The rows are grouped in 4 ways, from coarse to fine. Each group lies inside one group of the grouping before and may be the whole of it. The rows also spread widely along 11 directions, which tell nothing about the answers.
In the rows, 128 means zero.
Known rows, each followed by its group in each grouping:
[123 141 122 120  81 194 141 131 102 113 119 129  64 161 144 129 149 119
 110 129 136 152 108 126 143  97  97 140 119 161 154 103 124 104]
Z_793 kapu tilu Z_706
[137 123 145 104 127  89 113 116 185 121 143 157 113 117 117 123 134 137
 106 142 102 138 136  80 134  69  82 134 109 137 134 163 129 157]
Z_115 Vug bav Z_269
[119 102  66 131 167  77 157 127  83 137  98 157 102 128 168 115 119 128
  92 123 127  91 151 156 110 153  95  89  77 131 126 114  88 157]
Z_793 Zesi mim Z_561
[ 86 134 138 123 132 137 142 112 115  95  83 151 145 103 137 104 159 134
 120 131 126 189 147 145 136 122 128 153 153 110 153 127 186 152]
Z_115 Vug Bitu Z_196
[138 110 113 145 149  58 135 122 144 130 121 163 129 130 115 113 128 132
  92 128 137 153 164 101 142 121 104  88 112 133 141 146 132 156]
Z_115 bidob fes Z_32
[131 145 165  92  96 139 110 142 170 139 171 108 171 122  89 150 114 131
 136 112 144 160 102 120 153 145 184 117 151  94  97 118 149 113]
Z_115 tel vagap Z_749
[115 104 123  58 112  94 132 143 137 125 118 148 167  97 125 100 101 126
 110 126 110 109 105 151 128 145 156 102 106  68 107 101 150 157]
Z_115 Vug Bitu Z_729
[161 122 106 123  87 114 128 147  99 116 118 123  84 153  99 107 102  96
 128 148 154 139 117 107 125  92  77 110  95 165 171 113 121 107]
Z_793 pegib luzo Z_100
[134 117 130  86 105 121 125 145 133 143 135 123 140 124 118 124 107 129
 122 127 122 112  99 136 140 126 147 110 107 112 108 113 121 133]
Z_793 pegib vog Z_201
[ 54 124 143  68  96 109 114  95 135  91 127 107 123 101 119 134 132 127
 128 148 161 181 140 127 145 109 112 162 116  75  88 126 154 159]
Z_115 tel tek Z_964
[120 128 101 143 154 120 172 133  99 113  98 164 136 119 131  93 129 115
 121 118 122 146 136 156 103 161 141 104 134 117 152 103 155 124]
Z_115 bidob fes Z_255
[ 98 106 137  65  87 128 104 116 111  96 126 116 123 108 133 116 103 100
 133 134 127  95  96 119 125 123 129 155 121  89 125 123 145 150]
Z_115 tel tek Z_482
[178 148 147 193 167 112 160 136 188 133 135 166 182 128  64  89 161 152
 130 125 120 217 153 109 141  60 134 112 190 170 195 149 171 108]
Z_793 Zesi mim Z_856
[159 133  97 177 139 116 123 132  71 107 114 121  89 146 104 108 113  83
 150 143 160 144 139 115 103 131  89 131 129 183 183 144 124 100]
Z_793 pegib vog Z_514
[100 156 154  92  88 212 134 133 122 112 153 119 121 122 141 133 140 131
 153 119 112 118  78 146 113 146 159 174 148 101 101 101 139 104]
Z_115 Vug rimu Z_164
[139 173 135 178 109 177 149 137 114 115 115 147 103 152 104 129 154 109
 129 118 142 219 129 125 138 135 132 113 161 171 182 119 169  86]
Z_115 bidob dal Z_496
[131 137 149 111 108 137 129 130 167  94 160 130 132 123  85 101 127 121
 159 142 131 144 108 104 107  79 120 161 149 122 139 123 146 118]
Z_115 bidob dal Z_377
[102 157 167  31  78 192 137 118 182 103 162 113 154  79  87 125 127 117
 155 144  91 176  73 151 130  84 160 164 168  95  94 116 183 108]
Z_793 kapu tilu Z_485
[138 144 132  88  69 172 109 161 103 154 127 108  98 161 122 164  94 112
 126 110 135 115  85 142 148 170 151 100  91 128 111  97 121 104]
Z_115 tel bepa Z_443
[131 134 181 135 117 187 110 126 125 111 114 117 176 111 102 100 138 116
 162 123 108 167 102 117 150 107 177 171 208 137 168 149 189 126]
Z_793 pegib Buv Z_609
[ 63 134 114  96 135 108 144 119 116 135  83 135 101 114 160 149 131 155
  99 129 135 165 158 168 141 153 106 120  71 103  84 109 136 168]
Z_115 tel vagap Z_93
[138 127 143 119 129  77 133 143 171 158 113 143 138 135  94 130 119 170
 105 132 135 177 157 118 164 105 117  92  92 126 114 128 139 154]
Z_115 bidob fes Z_255
[ 93 156 145 155 160 139 109 112 134 157 128 115 103 138 158 187 144 157
 122 114 133 152 159 130 149 169 127 145 118 136  82 158 113 147]
Z_115 tel tek Z_964
[162 116 170 189 147 137  71 128 148 136 160 102  90 174 138 139 129 168
 158 126 138  55 141  44 127  81  86 205 130 178 137 178  68 143]
Z_115 tel tek Z_964
[145 120  93  82 115  44 132 145 126 132 122 116 129 111  69 114  69 101
 131 161 156 157 132 145 115 119  94  78  72 117 113 114 129 128]
Z_793 pegib luzo Z_100
[118 121 166  64  72 163 106 138 128 117 127 131 153 114 123 118 117 112
 124 117 104 123  78 119 155 131 174 133 148  92 137 119 173 139]
Z_115 Vug bav Z_269
[148 145 118 109 123 151 161 139 142 127 116 174 146 110 129 115 128  99
 102 103  83 148  98 151 121 146 165  84 146 131 168 114 169 112]
Z_115 tel vagap Z_749
[106 122 110  53  85  63 120 118 188 125 213 106 104 124  94 160 119 125
 105 156 180 163 124 102 135 103  88  95  74  89  51 113  82 123]
Z_793 pegib luzo Z_100
[102 145 113 184 172 137 129 100 110 113 132 135  64 139 171 148 157 127
 130 125 133 122 161 112  95 139  77 171 123 164 131 157  97 133]
Z_115 tel tek Z_964
[ 88  98 144 136 158  88 121 103 150 100 129 139 172 112 124  98 152 149
 130 123 150 138 154 114 135 118 135 164 162  91 124 142 147 168]
Z_115 tel bepa Z_443
[125 138 137 118 119 165 131 133 131 135 107 146  79 135 162 136 133 137
 112 117  89 105 117 120 129 111 101 143 100 158 145 132 123 138]
Z_115 tel vagap Z_93
[127 144 141 149 116 193 146 139 136 153 122 150  96 157 170 147 169 162
  97 104 104 137 113 129 164 123 132 121 127 165 139 120 120 121]
Z_793 pegib luzo Z_100
[ 79 123 145  36  84 102 124 117 169 101 161 114 138  97 102 122 109 134
 132 151 139 148 111 126 126 102 122 143 104  65  66 107 142 150]
Z_115 bidob fes Z_32
[132 119 148 132 147 102 116 145 144 141 113 129 152 125 120 113 117 168
 139 132 127 123 143 126 136 119 128 146 114 115 116 131 134 157]
Z_115 Vug Bitu Z_729
[126 126 118 123 143 106 132 110 162  94 167 147 121 112 125 112 139 112
 128 130 126 118 129  99  94 102 102 148 140 124 136 140 119 129]
Z_115 tel vagap Z_749

New rows, each followed by its group in each grouping:
[147 107 112 128 170  76 125 139 138 162 142 127 163 119 122 128 100 136
 126 122 127 106 132 137 124 164 150  92 118 112  91 132  99 147]
Z_793 pegib Buv Z_609
[178 157 146 110 114 141 101 146 148 146 140 123 135 119  86 150  83  86
 142 121 101 138 101 115 126 141 150 107 137 157 146 154 154 105]
Z_115 tel vagap Z_749
[182 116 144 107  98 111  96 152 126 143 103 151 135 136 105 120  95  97
 100 119  95 122 110  90 162 120 136  84 120 150 181 156 160 144]
Z_115 Vug bav Z_269
[134  88 134 153 169  61 133 145 168 164 121 134 134 150 142 108 129 218
 119 134 138  88 162 112 144  78  85 138  78 132  96 127  74 176]
Z_793 pegib luzo Z_100
[ 88 110 111 128 164 130 144 124  66 112  47 150 112 105 186  94 127 142
 129 131  96  88 147 167 101 148 103 169 103 120 140 122 143 180]
Z_115 Vug Bitu Z_196
[131 103 141 131 114 139  80 132  97 115 153  94 122 156 132 130 105 113
 155 116 158  58 108  94 122 155 138 169 134 121 121 134  98 132]
Z_115 tel bepa Z_443
[ 80 105 109 124 119 126 117 125  61 126 117  99  84 146 169 145 123 131
 120 127 178 108 137 138 137 171 106 139  91 115  90 108  92 145]
Z_793 pegib luzo Z_100
[105 137 151 103 127 128 120 130 155 143 115 125 101 126 136 138 116 173
 134 143 105 120 137 125 133  99  94 158  83 132  85 137 120 164]
Z_115 bidob fes Z_32
[126 130 143 142 120 134 140 136 141 104 126 141 129 135 110  94 135 139
 146 131 132 150 126 114 121  92 117 153 142 134 151 119 143 131]
Z_115 bidob dal Z_496
[ 91 150 135 159 160  99 145 131 182 167 165 129 130 151 130 168 157 205
 111 120 167 183 176 132 153 152 126 113 100 110  47 116  97 139]
Z_115 bidob fes Z_32
[ 92 150 137 125 156 132 135 110 165 148 148 124 113 113 149 168 153 162
 120 130 121 163 146 143 137 136 112 140 116 134  68 146 114 141]
Z_793 pegib luzo Z_100
[144 157 110 156 147 139 142 144 123 144 161 146 119 146 131 147 133 118
 120 106 134 145 123 136 107 187 147  93 130 131 123 112 115  93]
Z_115 Vug bav Z_269
[135 136 121 145 154 154 141 126  91 108 115 130 136 111 126  94 122 109
 162 128 108 110 117 146  89 128 134 160 160 145 161 128 144 116]
Z_793 Zesi mim Z_561
[130 182 132  73 122 152 156 146 180 173 137 132 115 108 113 163 112 154
 126 137  75 160 106 175 127 110 124 104  83 140  78 115 127 112]
Z_793 Zesi mim Z_561
[155 150 157 126 105 124 134 153 162 148  84 142 134 134  83 122 120 149
 115 131 113 204 137 122 170  79 120 103 114 158 169 130 180 133]
Z_115 tel vagap Z_93
[138 139 184 135  79 207  80 128 120 123 148 113 116 153 132 159 139 109
 124  98 131 133  99  74 174 141 168 155 176 152 164 153 155 116]
Z_115 tel vagap Z_93
[ 79 142 121 170 111 158 128  99  90  62 162 113  78 149 131 129 176 103
 141 130 209 185 147  95 113 135  99 179 162 131 152 115 128  97]
Z_115 tel vagap Z_93
[130 124 138  71 118 145  87 108 147 132 177 103 111 108 133 166 107  90
 130 131 104  87 100 106 124 141 131 143 129 128  82 163 106 135]
Z_793 kapu tilu Z_706
[ 88 137 131  81 110 176 161 132 144 108 131 144 117 112 161 108 141 151
 131 118 100 101  91 159  99 113 131 161 116  97 110  82 130 128]
Z_115 tel vagap Z_749
[154 126 135  93  54 150 118 168  95 116 125  87  97 155  82 102  77 117
 168 153 159 117  82 124 120  85  99 145  94 141 143  85 122  92]
Z_793 pegib luzo Z_100
[ 52 149  96 119 170 147 184  94 115  86 100 164  94  81 181 108 163 127
 127 133 102 144 142 183  68 136  93 172 121 115 118 111 143 142]
Z_115 tel vagap Z_749
[116 121 120 137 124 144 132 121 130 126 159 129  89 147 158 137 152 140
 113 122 144 111 122 110 128 123 101 138 117 142 115 123  89 124]
Z_793 pegib luzo Z_100
[134 134 160 116 116  86 104 148 142 149  87 104 151 129  75 128  91 155
 141 140 148 187 151 130 171 103 126 123 103 125 124 139 165 151]
Z_115 tel tek Z_964
[131 131 120 118 124 119 159 136 148 129 111 168 105 130 127 111 135 141
 102 129 107 149 131 127 127 101 100 106 100 139 145 113 137 137]
Z_115 bidob fes Z_255
[152 153 142  85 116 142 104 134 151 143 130 133 110 111 120 153 103 107
 126 134  82 123 109 118 123 129 120 126 112 148 120 158 143 132]
Z_115 Vug Bitu Z_196
[110 119 146 145 112 113 108 140 106 120 115  96 106 159 111 121 121 175
 159 151 185 138 156 108 138  99  84 186 100 124 110 119 109 145]
Z_115 Vug rimu Z_164
[138  99 116  79  86  96 109 131 131  94 160 140 129 122 110 100 112  89
 113 134 144 105 101  92 118 118 121 115 121  96 145 117 126 132]
Z_115 Vug Bitu Z_729
[127 122 129  88 103 122 122 134 117 124  99 149 130 117 126 122 122 112
 101 126 113 145 120 127 147 135 135 107 120 115 147 124 161 148]
Z_115 Vug Bitu Z_196
[122 170 119 122 133 178 145 131 118 118 141 105  54 128 135 129 115 139
 181 158 106  96 111 146  62  83  58 197  92 176 111 118  86 101]
Z_793 Zesi mim Z_561
[101 189 105 134 126 180 140 103 141 108 233 125  81 131 136 190 168  85
 134 123 154 172 115 124  82 197 131 135 157 123  78 123  99  61]
Z_115 Vug rimu Z_164
[108 119 136 167 158 107 135 122 164 138 144 140 129 144 148 133 158 186
 113 118 145 132 156 112 143 118 117 143 122 119 110 132 103 152]
Z_115 tel tek Z_482
[164 145 159 158 161 157 112 139 164 160 159 144 168 132 128 148 126 126
 134  92  86 102 109 115 133 178 197 114 175 140 124 161 135 126]
Z_115 bidob dal Z_377
[105 154 134  95 133 158 135 118 152 109 168 137 141  95 133 134 142 112
 141 128 104 136 106 141  94 152 152 150 154 100 101 125 144 115]
Z_115 Vug Bitu Z_196
[162 143 133 137 145 155 118 112 148 116 170 138 102 117 125 126 132 103
 146 133  88  91 109  91  95  89 100 163 156 180 158 171 109 114]
Z_793 Zesi mim Z_561
[120 114 119 162 148 105 128 132  96 136  94 139 135 141 141 122 127 135
 111 106 143 131 150 132 142 163 141 111 124 122 145 125 133 147]
Z_115 tel tek Z_964
[172  56 158 118  92  69 108 168 118 123  91 116 196 144  71  44  80 157
 143 136 161  97 115  93 169  57 139 127 128 108 180 109 152 160]
Z_793 pegib luzo Z_100
[161 126 113  83  61 126 122 137 156 111 188 126  78 149  93 128 120  91
 109 147 147 139  89  80 123  75  85 101 103 142 139 111  92  95]
Z_793 pegib Buv Z_609
[131 164 136 108 115 159 140 138 159 157 130 145 110 128 134 161 129 133
 108 111  91 152 112 144 139 141 142  98 109 136 115 124 137 114]
Z_115 tel tek Z_964
[131 106 110 142 148  92 110 130 108 139 153 104 128 142 126 137 113 125
 133 129 172 114 140 118 121 164 127 119 116 119  98 126  84 133]
Z_793 pegib Buv Z_609
[147 118 121 110 136  80 123 134 134 133 136 126 167 114  83 114 102 118
 129 132 141 152 134 129 134 121 139  96 134 115 132 134 142 133]
Z_793 Zesi mim Z_856
[126 136 118 117 103  94 116 128 116 107 158 114 154 125  69 132 114  84
 138 137 185 192 132 120 131 164 149 106 151  97 123 121 154 106]
Z_115 Vug rimu Z_164
[147 148 127 119 125 115 119 156 159 150 183  98 122 150  86 147  96 144
 168 133 158 117 116 133  97 142 127 128  98 120  72 106  85  92]
Z_115 tel bepa Z_443
[125 130 114 152 151 135 144 144 102 141 113 155 132 140 153 120 133 137
 115 104 121 121 128 146 122 179 147 110 122 121 135 110 127 128]
Z_115 Vug bav Z_269
[ 52 151 150  84 112 154 121  97 158 119 172 116 143 103 142 179 158 129
 111 109 142 186 122 145 153 178 178 132 152  67  61 125 151 132]
Z_115 tel tek Z_964
[163 118 142 126  96 153 133 172 128 173 103 140 110 178 137 127 126 182
  96 108 114 104 109 120 176  90 125  96  86 156 149 102 103 135]
Z_793 Zesi mim Z_856
[119 112 150 138 100 190 131 157  72 134  74 138 121 159 171 109 125 147
 124  95 116  86 101 139 155 157 164 138 129 127 153  98 139 147]
Z_115 bidob dal Z_496
[117 134 179 145 117 177 127 140 165 138 137 138 138 153 140 130 158 182
 129 105 118 128 116 109 162 107 154 158 150 127 124 122 133 143]
Z_115 bidob dal Z_377
[204  65 138 122 126  60 125 177 178 147 123 168 165 154 107  58 100 186
 109 123 105  39 118  79 134  49 108 111  94 123 167 114  97 169]
Z_115 Vug Bitu Z_196
[146 111 119 120 133 100 116 136 115 127 131 133 143 122 117 122 100  97
 123 116 135 110 122 115 121 164 149 102 128 118 144 133 136 131]
Z_115 tel vagap Z_93
[103  72 117  77 130 120 121  92 134  78 184 133 157  90 145  94 138  91
 123 122 124  61  98 104 103 133 154 158 182  72 109 130 117 148]
Z_793 kapu tilu Z_485
[153 195 146 135 114 199 117 138 143 156 158 137  85 144 127 187 136 103
 123 113  91 170 101 121 133 164 138 109 136 174 131 149 139  82]
Z_115 Vug bav Z_269
[ 87 136 126  43  89 180 130 114 118 118 134 126  75 101 175 151 123 100
 115 132  85  93  80 146 116 133 109 144  93 121  91 122 120 139]
Z_793 pegib luzo Z_100
[124 103 162 144 117 151  73 148  79 148 105  93 116 167 159 144 114 168
 142 116 157  73 134 103 162 155 136 174 114 125 111 136 103 162]
Z_115 Vug Bitu Z_196
[156 119 122 125 139 111 153 155 169 125 175 159 179 127 107  92 133 144
 127 112 126 112 105 127 103 135 167 106 150  90 130  95 123 110]
Z_115 Vug Bitu Z_196
[115 137 130  88  74 175 143 144 108 114 111 107 100 143 113 114 121 133
 137 141 146 159 103 149 137  93 113 145 109 126 124  84 138 105]
Z_793 kapu tilu Z_706
[ 87 124 142 117 134 145  98 105 104 111 138 114 148 112 140 148 133  97
 138 111 142 129 124 132 133 192 173 152 167  99 105 145 152 139]
Z_115 tel bepa Z_443
[209 132 120 155 149  72 126 169 142 155 123 150 181 135  59 105  87 113
 133 122 126 154 135 122 123 146 155  63 137 142 171 133 155 108]
Z_115 Vug Bitu Z_196
[163 202 146 144 146 194 154 151 178 184 122 161 108 129 130 176 137 138
 115 103  55 175 113 153 133 151 151  92 125 184 135 141 153  94]
Z_115 tel vagap Z_93
[100 114 150  93 141  85 115 114 152 138 102 139 187  88 121 132 115 133
 110 119 113 159 138 140 168 150 172 106 139  84 110 152 181 178]
Z_115 tel tek Z_482
[187 187 167 130 130 142 120 171 191 177 146 117 157 132  54 149  96 158
 169 139 103 185 118 139 127 112 150 116 128 156 115 136 156  91]
Z_115 Vug Bitu Z_196
[151 109 154 131 129 138 108 135 126 130 117 124 128 129 129 104 117 139
 145 133 108  88 113 103 132  88 121 166 132 158 152 150 125 146]
Z_793 pegib vog Z_201
[155 122 142 155 169 108 119 159 135 176  96 140 149 143 138 131 112 180
 127 116 109  98 150 134 139 147 138 122 104 139 118 138 117 157]
Z_115 Vug Bitu Z_196
[143 155 134  70  28 198 133 187  96 151 114 113  92 174 116 146 100 135
 117 119 139 145  71 155 157 146 151  92  77 116 126  54 134  86]
Z_115 Vug Bitu Z_196
[ 96 109 138 125 113 162 121 121  76 106 105 137 118 135 168 117 136 117
 116 109 129 100 117 118 141 163 149 148 142 115 141 123 145 151]
Z_115 bidob fes Z_32
[120 126 156 101 130 116 112 149 101 136  53 110 147 109 107 109  71 139
 167 143 106 123 130 160 135 128 134 153 103 121 122 132 174 173]
Z_115 bidob dal Z_377
[129 123 146 171 145 150 116 134 140 125 195  90 140 154 116 119 140 163
 177 128 177 114 118 102 108 123 139 181 162 122  96 113  78 104]
Z_793 pegib Buv Z_609
[ 93 118 104  89 170 100 143 129  92 128 102 119 178  73 134 107  90 113
 159 131 114 103 121 200  93 195 171 126 122  76  82 115 147 149]
Z_793 pegib vog Z_514
[129 120 129 155 129 140 100  93  76  92 110 122 118 122 117 126 139  57
 122 130 149 174 147  97 150 142 126 142 187 161 185 175 171 132]
Z_793 kapu tilu Z_706
[119 160  98 101 161 111 170 125 181 145 132 162  78 106 151 146 129 149
 112 136  78 124 133 157  79 111  71 118  62 146  92 123  99 134]
Z_115 tel vagap Z_749
[116 182 133 146 187 160 132 115 147 161 141 147 117 105 160 179 142 125
 129 111  75 149 133 154 106 199 145 125 137 148  90 163 136 123]
Z_115 Vug bav Z_269
[121 132 103 139 148 103 143 130 114 139 138 131 137 125 123 134 132 118
 118 121 151 159 140 148 127 171 143  98 125 122 111 121 123 120]
Z_793 pegib vog Z_201
[126  91 166  72 114 115  77 138 152 160 120 104 115 132 160 146  85 173
 126 122  91  19 112  99 150 105 117 165  72 112  77 152  87 191]
Z_115 tel tek Z_964
[109  91 128  73 122 106 136 129 129 122  82 158 118 108 165  96 118 158
 104 136  78  62 118 131 125  92  92 148  81 104 121 128 125 191]
Z_115 Vug rimu Z_164
[167 135 153  88 128 106  85 142 197 180 185 111 141 124 109 174  82 136
 132 121  95  78 102 100 136 143 151 108 102 120  70 161  96 137]
Z_115 tel tek Z_482
[ 97 131 140 142 144 147 159 147 133 144 139 130 156 140 137 119 141 184
 140 106 147 135 129 158 128 168 173 133 134  86  86  80 124 124]
Z_115 bidob fes Z_255
[124 125 149  85 108 116 134 148 167 145 133 121 167 118  92 114 115 161
 133 136 132 153 111 144 158 101 153 119 117 100  99 110 142 133]
Z_793 pegib vog Z_514
[136 143 120 144 155 103 110 109 119 118 161 114 142 109  93 144 122  86
 144 135 154 171 146 118 115 151 131 123 161 142 129 162 137 114]
Z_793 Zesi mim Z_856
[ 81 119 133 135 148 143  69 104  53 120 127  83  96 131 174 178 107  95
 152 120 158  76 143 120 122 226 137 172 128 119  77 165 105 165]
Z_115 bidob dal Z_377
[138 206 172 131 106 218 147 159 210 190 198 118 141 152 105 191 161 183
 131 104 117 207  89 155 168 147 195 104 146 138  69 104 124  61]
Z_793 pegib vog Z_514
[116 119 143 129 143 135 111 109 138 104 144 131 142 110 139 116 130 118
 143 124 110  97 118 106 113 127 137 168 161 117 133 154 137 141]
Z_115 tel tek Z_482
[150 156 129 154 158 131 143 162 125 178 104 118 140 136 111 139 100 157
 153 126 122 145 131 170 126 155 141 112 107 152 106 119 130 113]
Z_793 pegib luzo Z_100
